The rows of a group lie close to one hidden flat surface of 11 dimensions, which passes through zero. Surfaces can cross.
In the rows, zero is written as 128.
Known rows, each followed by its group:
[146 146 126 113 149 154 126 117 174 139 126 159 173 126 151 159 123 102
 123 152] => k926
[161 144 131  91 197 109 156  87 138 140  70 134 176  85 112 151 152 131
 115  82] => k926
[150 112 134 134 118 122 102 161  96  77 128 106  92 137 137 130 155 100
 154  76] => k926
[136 127 105 133  88 119 122 160 143 142 117 123  98  99  98 159 227 174
  87 107] => k175
[137 143 131 103 142 180  98  99 170 148 113 159 147 142 167 161 102  98
 123 124] => k507
[144 159 146 115  93 196  74 126 194 154 116 169 145 140 154 125 140  83
 112 150] => k936
[120 143 173 191 155 121  66 151 131 114 131 175 139 111 147  93 144  83
 142 114] => k936
[183 130 129 102 143 146 140 154 157 103 140 108 120 146  96 143  82 146
 112 142] => k926
[124 122 141 122 158 127  78 100 159 115  89 156  95 139 135 126 101 123
 149 105] => k507
[103  89 183 174 171 113 116 134  77 124 181 115 149 131 118 148 123 151
 126 109] => k175
[121  99 170 175 184 115 137 148 110 113 183 127 198 122 156 174  85  95
 140 128] => k936
[ 99 108 167 167 107  92  63 104 184 150 124 136  84 132 115 114 166 113
 121 125] => k936
[142 142 139 103 132 158  97 152 164 134 108 167 155 150  94 106 135 158
  93 191] => k936
[109 107 144 146  95  84 145 146 130 138 153 106 137 139 103  97 152 124
 122 182] => k175
[ 65 130 128 132  73 120 156  90 100 187 149 129 124 136 118  66 151 150
 127 172] => k175
[120 145 168 111 126 158 136  58 136 171 139 138 143 127 120  78 111 109
 137 133] => k927
[171 146 144  99 151 161 126 144 111 114 145 118 121 157 125 103 127 102
 131 125] => k926
[148 111 124 135 160  97 140 118 155 107 126 110 124 108 142 187  93 108
 147  90] => k936
[101  90 114 151 151  66 162 114 164 136 190 112 136 141 165 182 139  74
 148 161] => k926
[128 156 173 132 132 132 124  83 121 145  66 120 158  99 133  73  91  89
 139  78] => k926
[152 192  68 107 121 195 132 137 101 122 138 152  85 129 179 130 115 112
 138 102] => k507
[166 135 145 140 191 146  71 172 131 102 127 149 112 130 112 153 162 141
 104  95] => k175
[126 106 138 119 149  92 121 119 114 107 113 117  84 122  45  92 133 208
 122 124] => k507
[167 121 161  94 147 157 113 141 133 153 130 117 159 135  89 165 215 151
  73 104] => k926
[116 116 116 159  46 150 111 170 109 118 138 132 112 113 104 127 147 178
 111 134] => k927
[133 128 142 135  76 181 162 136 129 170 201  83 141 152 138 160 111 131
  95 149] => k507
[105 130 119 127  69 116 155  96 182 150 131 132 119 132 128  93  86 100
 147 189] => k175
[ 86 122 146 174  64 186 121 141 114 165 199 146 176 137 148 145 108 148
 109 172] => k927
[ 94 117 134 112 169 127 143 116 118 185 164 132 169 154 129 156 160 157
  90 173] => k927
[100  67 139 178  49 133 123 167 123 118 189 115 156 137 135 171 125 143
 132 161] => k175
[108 124 199 201  94 141  56 106 175 145 102 162 135  80 111 122 127 143
 110  71] => k175
[132 130 154 150 124  87 106 137 101  94  61 107 117 113 136  88 133  94
 146  72] => k926
[106 130 107 126  90  98 149  81 159 142 100 123  96 107 117 108 116 131
 137 122] => k175
[140 144 134 116 169 162 129 113  80 108 124 179 193 108 159 106 115  93
 169 108] => k926
[137 140 122 149  96 123 170 123 125 104 140 131 166  98 146  91  66  81
 179 144] => k175
[145 166 103  83 155 119 114  80 210 169 113 168  61 111  71 109 179 163
 106 135] => k936
[154 139 159  96 171 147 120 142 163 142 156 101 107 193  96 120 100 150
  85 181] => k507
[ 97  93  82 162 150  81 106 176 119  66 112 169 143 129 175 159 125 108
 162 159] => k927
[118  95 139 133 104  73 201 130 103 134 162  62 142 131  81  98 103 150
 122 163] => k507
[100 131 144 109  96 168 101  68 139 145 103 176 131 121  96  80  84 181
 136 146] => k936
[ 63 109  80 155  97  93 136 149 104 137 151 146 114 127 117 135 152 200
 115 182] => k926
[169 133 149 104  97 136 113 112 187 134 107 122  94 114  78 110 168 128
 116 107] => k927
[135 135  95 140 129 130 101 155 127 119 122 159 125 116 166 167 207 106
 125  99] => k507
[142 156 133 132 172  71 134 200  80 134 135  84 104 160 116  70 202 104
  91 153] => k507
[128  70 115 122 112 109  89 137 153  65  91 159 115 109  83 156 133 191
 150 122] => k507
[156 174 152 106  96 169 137 104 166 150 120 135 132 123 112  51 102 100
 128 148] => k936
[123 119 107 165 135  77 136 156 116  93 115 112 114 102 138 148 123 117
 144 105] => k927
[139 149 117 126 142 158 155 124  80 101 141 167 159 116 127  74  68 130
 166 148] => k936
[172 158 163 118 142 185 103 145 178 148 142 141 143 147 115 131 114 120
  88 146] => k175
[112 141 134 170 181  88 104 102 140  99 132 160 102 133 156  91  68  66
 184 129] => k507
[108 127 140 136 175  66 130 111 105 133  71 129 146  93 105 110 147 154
 123  95] => k927
[185 138 176 149 119 177 115 135 176 124 182 106 109 126 109 135  91  98
 120 103] => k936
[101 124 124 180 107  93 167 141  84 135 183 112 133  98 131 101 143 119
 144 133] => k507
[114 112 122 102 125 162 114 115 120 136 134 119  96 168 137 161  94 163
 122 125] => k175
[134 144 128 113  94 183 119 101 169 159 118 161 163 109 139 149 117 123
 119 135] => k927
[160 150 140  64  94 172 165  82 129 156 100 100 142 136  90  82 120 139
 120 122] => k927
[ 78 128 171 168  88  82 131  81 119 170 108 102 122 115 139  72 143  88
 135 102] => k936
[118 150  97 165 100 144  94 176  88 122 126 149 105 114 173 144 190 111
 122  94] => k927
[124 108 145 111  90 139  76 128 196 139  88 182 163 120  96 126 187 154
 103 167] => k927
[170 141 105 100 124 130 165 161 122 110 127  70 114 161 153 149 122  89
 120 124] => k926

New rows, each followed by its group:
[133 106 126 122  66 193 137 162  58 110 153  86 124 156 146 167  99 161
 120  96] => k936
[ 91 103 132 127  94  87 123 139 140 161 103 104 125 156 124 125 194 128
  93 162] => k936
[146  99 134  99 136 105 118 155 148  88  79  87 116 172 131 148  99 124
 124 131] => k175
[135 124 149 115  49 163 139 101 213 174 143 142 184 114 119 146 142 117
 109 172] => k927
[122 143 104 156  88  96 170 126 133 143 126 106 143  87 173 142 166  64
 147 103] => k927
[130 139 143 142  55 132 102 175 145 133 107  62  78 172 149 115 126  94
  94 134] => k926
[103  88 112  88 135  88 145 111 151 118 106 129 161 158 139 144 125 117
 143 182] => k507
[141 106 137  85 122 181 150 150 106 146 152  85 154 190 140 185 101 151
  93 150] => k175
[117 130 169 165 141  89 121 161 121 144 158  82 111 153 130 104 159  91
 109 140] => k507
[142 101 155 130 109 156 131  84 168 131 199 116  80 134  73 133  68 166
 139 127] => k936
[109 150 114 133 170  42 139 129 114 124  81 109 106 136 149  73 168  68
 147 131] => k926
[134 118 188 155  94 132 141 139  93 144 139  55 149 132 134 135 107 114
 103  83] => k936
[168 144 148 102 157 184 112 105 140 105 158 160 127 141 137 110  96  81
 170 116] => k926
[ 88  79 121 147 108 109  77 104 133  84  97 197 130 103 126 121 124 153
 183 126] => k507
[129 130 144 177 123 108 134 181 115 128 112 102 179 103 150 157 138 115
  91 116] => k927
[121 145  98  85 167 156 166 120  67 161 178 150 155 148 145 121 188 123
 133 161] => k926
[130  97 129 150 103 116 109 192  94  57  69 102 149 139 161 158  85 127
 135 105] => k936
[134 134 149 174 174 126 124 136  73 120 208 143  94 110  91  89 152 152
 140 109] => k936
[137 107 114 112 101 183 120 142  97 133 203 133  89 160 116 150 161 164
 124 136] => k926
[114 138 113 117 178  80 125 108  97 134 107 133  93 124 128 106 180 125
 142 100] => k927
[146 185 118 104 150 171 174  81 131 193 146  92 117 120 152 162 126 116
  90  77] => k507
[111 119 129 119 154 159  92 122 101 140 180 193 157 138 151 136 228 110
 144 140] => k926
[159 154 175 127 113 222 104 118 135 157 165 145 157 131 126 129 107 118
 105 120] => k936
[145 120 162 149  80 157  98 149 165 118 100 111 164 125 151 159  94  97
 114 109] => k926
[132 126 148  78 183  91 119 126 139 136  63  87 133 181 139 128 138 101
  99 133] => k175
[110 134 112 114 142 130 167 126  98 150 139 130 161 127 111 110 127 168
 110 161] => k926
[152 121 129 123 148 130 105 203  89  86 103 143 182 133 121 128 173 134
 114 142] => k926
[107  87 148 163 115  64  96 128 163 102  62  91 117 124 147 173 105 108
 127  87] => k936
[126 156  98 109 182  89 193  95 145 163 178 144 146 116 127 103 159  78
 155 179] => k936
[ 91 119 109 139 127 116 149  54 164 151 125 160 127  80 107 150  69 181
 143 115] => k926
[104  87 166 147 127  86 100 123 142 132 126 103  98 150  96 127 150 144
 115 129] => k507
[ 94  72 136 165 147  81  73 128 164  80 163 177  73 141  94 123 101 150
 171 164] => k927
[148  81 167 159 138 121 132 164  97  75 165 106 148 125  86 134  86 158
 143 126] => k926
[137 189  81 100 175 162 118 101  96 125 109 192 102 116 160  81 148 109
 159 107] => k175
[ 76  67 173 152 106 130  87  65 167 167 175 137 102 140 102 172 125 172
 121 124] => k936
[ 85 109 119 150 117  97 130 126  71 118 134 135 101 106  86  97 149 206
 132 124] => k926
[110  88 102 128 173 108 114 156 132 104 133 150 153 140 147 207 152 146
 124 147] => k936
[120 112 126  95 159 158 161 110  66 142 143  92 146 150 139 172 108 166
 119  97] => k175
[ 80  93 131 115 132  90 107  80 154 146  99 128 113 147 159 162 149 108
 136 114] => k507
[153 106 104  92 143 183 141 194  99 102 160 131 170 170 125 199 131 177
 100 172] => k936
[ 94 104 135 178 104 106 158 113 142 142 154 117 149  84  95 165  68 198
 115 131] => k927
[143 166 121  80 152 167 162 106 184 188 192 129 119 182 117 106  95 115
  98 219] => k926
[143 133 176 167 187 100 128 111 156 119 154 140 130  97  86  86  81 118
 144 127] => k936
[132 118 121 141 144  76 115 123 124  98  56 142 141  78 134 133 161 107
 153  66] => k507
[166 117 144 104 163 161  84 171 150  87 127 112 102 189 121 176  92 145
 106 138] => k175
[171 157 158  94 146 160 109 166  96 121 134 111 108 176 107  59 154 107
 114 142] => k926
[124  78 151 167 143  66 156 160 123  90 167  83 137 131 102 146  97 131
 140 141] => k926
[117 155 104 101 123 107 180 148  68 157 122  85 129 157 146  77 172 107
 118 159] => k507
[ 79 148 106 134  57 141 139  85 140 189  98 111 112 119 181 142 139 104
 113 101] => k926
[106  83 129 156 112 134 109 142  78 113 140 115 118 111 124 205 159 189
 118  60] => k175
[152 125 145 137 127  97  81 160 143  83  83 110  69 135 108 102 136 116
 132 106] => k926
[174 157  85  53 146 127 136 100 180 124  38 150 134 105 144 147 174  99
 136  95] => k927
[131 131 166 116 187 103 176 100 139 156 117  93 206 134 149 130  76  90
 121 148] => k927
[149 134 200 113 140 145  99 169 110 139 117 107 173 179 115  70 173 103
  93 163] => k927
[143 125 126 111 143  88 154 117 143 134 139  73  92 147 139 134 143  89
 131 107] => k926
[112 109  72 126  91 132 154 157 107  95 171 151 121 147 147 124 117 127
 164 191] => k507
[122 125 128 146 136 152 112 114 166 113 127 164 153 120 157 160  62 112
 146 130] => k927
[ 91  96 181 169 101 144 108 110  83 142 203 137 131 139 112  97 137 137
 146 133] => k926
[114 140 162  98  98 172 109  78 117 167 140 153 128 146 108  55 143 121
 140 148] => k927
[142 159 129 142 156 171 105 136 111 128 175 184 121 121 120  96 130 130
 139 139] => k175
[179 138  81 137  97 106 131 181 185  67 121 143 104 100 114 121 131 101
 155 151] => k175
[137 158  84 124 144 144  85 150 122 116 115 156  66 138 170 146 170  98
 136  98] => k507
[128 156 169 124 136 155 109  93 178 166 129 140 135 143 123  84 108 103
 110 152] => k926
[114 118 167 169 192 153  94  93 124 129 176 161 130 117 144 164  72 132
 145  90] => k175
[161 158 171 112 163 180 127 122  95 125 149 128 122 142  79  70  72 163
 120 121] => k175
[119 161 103  86 162 176 149 104 107 184 173 147 136 157 148 142 160 132
 109 158] => k175
[103 106 138 158 102 150  85 156 100 111 171 157 135 149 175 126 157  86
 159 150] => k926
[112 126 158 156 127 147  99  82 138 139 146 144  93 107 108 127  89 157
 136  85] => k507
[127 139 166 176 140 115 107  81 173 157 168 132  80  92 114 127 126 100
 134  74] => k927
